The rows come from 4 hidden closed curves, with some noise, and rows from the same curve form a group. Each curve winds through 8 dimensions. The rows are also pushed far along 4 directions, which tell nothing about the answers.
In the rows, zero is written as 128.
Known rows, each followed by its group:
[117  75 123  82 108 168 117 102 138  83 117  82 169 173 145 153 111 162]	W
[126 121 125  92 118 161 162  96 142  99 121 104 102 127 120 102 132 140]	B
[141 141 156 151 168 162 165 132 169 109  93 114 161 160 187 193 148 131]	W
[115  88 128  90  87 151 136 121 148 125 125 130 119 154 100 106 117 150]	B
[129 130 137 137 105 102 139 126 101 165 150 128 127 144 110 113 115 141]	R
[134 142 139 139 146 146 154 137 148 122  97 165 117 122 116 141 143 123]	B
[127  93 118  70  63 153 101 104  74  91 114  82 170 167  88 138  82 152]	D
[117 156 104 139 125  80 124 115  94 144 145 108 101 111 103  49 134  94]	B
[108 138 143 122 117 165  78 149 175  91 109 111 161 133 121 156  92 146]	B
[135 143 140 115 124 144 126 158 121  93  85  79 172 172 138 164 107 180]	B
[134 121 131 107  83 131 127 128  85 133 118  96 156 166 121 152 121 146]	D
[130 165  91 154 141  76 124 161 107 167 120 157 123 112 116  95 149 138]	W
[116 154 140 150 150 129 160 148 147 133  95 132 132 149 140 133 156 142]	D
[ 85 153 116 128 124 131  35 142 153 105 136 151 107  77  77  91  86 106]	D
[150 127 145 127 128 140 145 102 105 126 127 128 135 149 128 162 109 121]	D
[145 131 112 115  97 117 145 116 114 153 129 120 109 143 120 121 160 143]	W
[136 146 127 110 113 137 106 124  96 115 128  70 150 148 161 168 112 146]	D
[152 143 169 167 176 124 171 143 128 147 124 160 128 138 161 191 143 142]	D
[141 168 145 177 128  99 107 152 110 149 130 137 143 106 116 154 153 102]	B
[122 140 130 119 130 149 147 112 154 107 119 123 104 109 109  98 134 120]	B
[151 146 129  97 124 165 144  97 101  66  86  52 172 169 134 160  95 157]	R
[154 120 142 110 114 151 122 134 131 106 106 120 120 140 125 170 141 132]	R
[111  68 121  96 123 161 140 114 163 117 138 141 137 136 146 129 123 148]	W
[142 106 131 107 123 127 116 150  88  92 106  97 153 144 127 142 114 128]	B
[127 123 109 159 158  71 138 124  85 167 141 154 129 141 140 108 148 112]	R
[136 154 133 128 123 122 115 168 111 139 122 119 120 122 148 158 141 145]	B
[110  79 124 112 113 127 164  96 160 160 165 136 106 152 136  74 116 123]	D
[137 141 131 153 116  85 158 145 104 184 146 127 129 149 133 104 131 127]	R
[127  87 141 109 128 135 123 137 129 107 153 118 126 112 131 115 101 128]	R
[131 106 183 112 137 211 174 129 206  86 106 142 120 124 140 180 133 144]	W
[132  89 128 114 150 158 221 109 163 153 144 160 113 121 181 125 147 134]	W
[125 133  96 109 122 132  95 147  88 105  92 106 185 153 139 153  96 144]	W
[122  60 142 103 127 163 190  83 145 127 140 160 125 152 125 111  96 112]	R
[134 149 150 165 154 115  97 147 129 139 136 163 134 119 123 167 106 125]	D
[114 152 115 107 113 192  95 121 178  85  89 125 160 123 113 157  96 144]	W
[119 121 124 119 112 174  74  94 169  97 126 142 139 113 106 153 102  93]	D
[124 115 119 111 124 126 192  98 117 139 126 131  90 138 118  70 143 104]	D
[115  99 126  99 106 124  53 134 102  87 159 102 131  96  91 102  72 123]	R
[116 140 116 115 111 146 116  99 128 101 107 122 128 131  83 101 109 110]	B
[111  93 120 130 156 145 104 143 174 113 129 189 124  87 128 130 130 109]	D
[117 124 122 122 122 118 111 114  84 120 127 139 138 127  91 112  96 115]	R
[135 126 102 116 141 131 161 130  98 131 107 128 160 145 157 134 113 134]	W
[124 131  98  80  92 176 106 103 136  86  95  88 168 152 114 146  94 174]	W
[169 122 119 125 129 114 182 113 107 153 121 108 116 164 165 132 163 111]	R
[121 117 140 148 138 109 165 151 159 156 130 149 121 143 130  93 138 129]	B
[114 122 120 123 136 118 115 113 121 123 133 103 145 159 139 123 108 153]	B
[118 184 135 198 189  61  68 185 119 159 150 156 124  88 148 140 134 129]	B
[137 146 113 155 146  66  65 179  64 142 133 109 163 132 156 151 122 121]	R
[165 114 154 128 136 146 182 139 149 146 131 150  98 124 162 155 144 104]	R
[125 122 128 122 134 113 120 138  98 105 120 129 130 125  92 103 103 139]	W
[161 168 144 174 164 147 187 166 178 156  91 160 138 116 190 193 198 108]	D
[132 143 116 123 122 129 128 148 131 113 106  91 158 142 138 126 126 153]	D
[137 178 123 169 155  70 101 177  49 144 104 139 154 128 120 146 127 122]	R
[123 101 140 135 131 127 129 139 155 136 132 140 116 136 145 141 169 120]	W
[118 132 116 113 139 127  77 115 104  87 140 130 115  83  91 111  95 132]	W
[102 135 140 121  98 160  44 116 167 113 160 132 134  98  99 148  74 132]	R

New rows. What belongs after each?
[122 120 139 119 109 137 106 103 133 108 141  75 135 145 137 136 133 124]	W
[123 204 141 201 175  57 102 204  96 160 102 145 135 126 135 151 170 149]	D
[130 130 137  97 114 164 116 118 130 101 131  75 153 151 157 163  82 161]	D
[129 135 128 120 138 148 106 128 148 103 138 119 116  87 139 144 137 137]	D
[134 156 132 127 136 122 150 146 102 133 116 128 112 122 129 116 113 122]	D
[124 174 111 146 148 108  84 145 113 125 110 150 110 102 111 142 154 138]	B
[123  88 120 117 118 132 127 103 129 113 136  95 156 148 147 121 137 107]	B
[120 140 144 147 170 133 104 128 147 120 144 139 128 115 155 167 113 152]	B
[127  85 123 121 145 117 125 125 116 124 142 136 126 129 147 126 133 113]	B
[117 134 143 131 107 136  97 167 156 134 129 150 117 109 107 130 120 127]	B
[151 128 140 117 164 161 198 120 129 103 107 111 140 135 176 166 139 160]	W
[144 178 118 149 134  92 122 162  72 132  83 125 141 140 107 132 140 123]	B
[141 108 131 111 114 149 150  97 150 143 145 139 103 132 134 147 147 150]	W
[127 154 114 134 129  83 101 150  85 155 152 123  92 102 131 106 145 126]	B
[117 110 142 140 162 146 121 113 175 110 144 133 132 119 157 149 129 133]	W
[116 122 112 129 143 125 105 126 155 119 144 129 112  95 137 109 148 125]	D
[119 131 139 127 124 143 101 167 163 128 116 148 127 125 130 162 136 159]	B
[116 128 121 111 110 141 133 119 114 107 114 120 129 119  99 102 123 118]	R
[137 118 121 146 124  89 120 140 106 149 139 136 121 117 123 124 181 121]	B
[140 136 144 151 158 129 138 156 120 124 104 137 156 137 158 165 124 103]	B
[143 150 108 103 101 129 139 124  68 123 111  71 155 150 149 140 123 130]	W
[130 146 138 141 128 121 110  99  96 129 146 112 144 135 123 148  99 122]	B
[116 126 111  81  83 148  88  97  96 105 133  67 140 150 125 128  91 135]	B
[138 136 176 143 162 170 161 133 159 107  98 132 163 166 162 215 117 170]	D
[135 158 137 175 133 104 106 144 124 148 132 131 152 113 138 157 164 100]	B
[124 128 143 138 121 116  98 130 111 134 141 154 124 126  90 125  85 115]	W
[117 147 157 149 161 145  96 138 163 105 138 134 138 105 137 156  94 135]	B
[124 125 131 146 136  82 209 126  97 165 109 124 124 189 121  79 162 145]	D
[124  51 130  90 119 147 168  87 137 121 142 174  87 133  90  82 113 108]	B
[156 154 118 126 100 109 151 136  86 143 118 103 128 129 114 111 139 119]	D
[142 160 108 111 110 109 150 120  58 130 108  39 160 181 168 128 127 137]	B
[125 140 129 138 109 114 118 122 120 154 146 115 141 145 127 131 116 140]	R
[138 145 122 156 155  89  77 180  95 124 119 110 156 117 168 175 166 131]	B
[119 114 101 120 116 102 182  94 114 155 143 110 128 152 120  44 117 126]	W
[129 124 159 147 148 131 113 116 135 130 151 169 111 112 112 156 106 127]	D
[125 108 138 146 153 132 174 114 154 150 128 186 108 126 125 109 135  88]	B
[149 130 134 150 163 126 158 111 161 154 152 164  83 100 155 127 151  95]	R
[113 102 115 120 144 149  89 144 157 100 116 163 145 103 125 141 117 119]	D
[102 156 160 156 150 126  64 149 146 116 140 163 114  95  93 155 109 150]	D
[110  97 115  79  80 163 146  85 123 101 130  95 130 133  99  78 103 112]	R
[119 167 124 195 177  57 105 189 129 183 139 162 123 117 160 127 164 133]	B
[119 149 118 133 122 116 112 122 118 127 141  83 149 132 139 113 116 136]	W
[127 111 130 115 102 124  85  84 101 125 164 144 107 115  70 107  75  99]	D
[120 106 151  99 126 183 199  88 168 116 124 141  91 131 125 113 125 126]	D
[138 122  90  96  93 116 112  88  76 124 115 113 134 163  82 104 101 138]	W
[136 128 119 114 137 131 173 121 109 130 118 131 107 126 136 100 128 107]	D
[121 118 130 123 138 128 133 132 151 134 148 119 126 131 153 116 109 146]	D
[101  98 122 110 101 144 117 106 162 128 136 123 138 154 113  99 102 126]	B
[158 119 150 117 131 171 171 124 150 125 111 109 141 157 193 211 165 150]	R
[149 193 136 169 170 115  90 154 122 135 140 133 124  80 165 177 126 111]	R
[125 127 138 165 168  98 175 140 116 171 142 194 106 104 135 112 149 106]	R
[127 119 135 132 143 125 108 131 132 112 132  95 151 144 163 160 141 149]	W
[134  94 114 117 134 137 154 132 120 117  99 135 157 147 146 145 154 128]	D
[102 143 162 130 132 155  74 124 149  96 135 144 116 106  87 157  94 154]	D
[110 125 109 126 121  84  72 147 106 137 142 133 112 126  94  94 122 153]	B
[122  99 161 120 139 155 219  89 158 138 136 157  81 140 121 107 150 137]	D
[125 106 136 123 131 113  65 167 118 101 143 131 128  99 108 123  98 121]	R
[128 109 125 119  94 102 159 148 114 161 126 131 113 156 103  80 136 130]	B
[126 161 118 155 133  71 100 171  93 167 139 108 142 143 154 124 126 137]	D
[114 117 107  93  92 159 114 101 145  90 106  87 140 142 107 103 128 123]	R
[137 104 129 103  85 117 196 121  99 153 129 101 115 166 115  67 124 114]	B
[133 149 140 153 165 103 120 174 110 121 115 152 129 106 119 134 128 141]	W
[123  96 124 128 121 100 132 144 123 152 142 129 119 140 144 116 167 130]	W
[149 178 126 194 165  84 113 170 124 173 123 176 122  94 149 157 179  83]	D
[141 111 125  94  95 125 184 122  93 143 123  95 115 165 134 104 134 141]	B
[102 135 127 168 149  82  37 133 125 141 163 184 106  87  77 109 111 104]	D
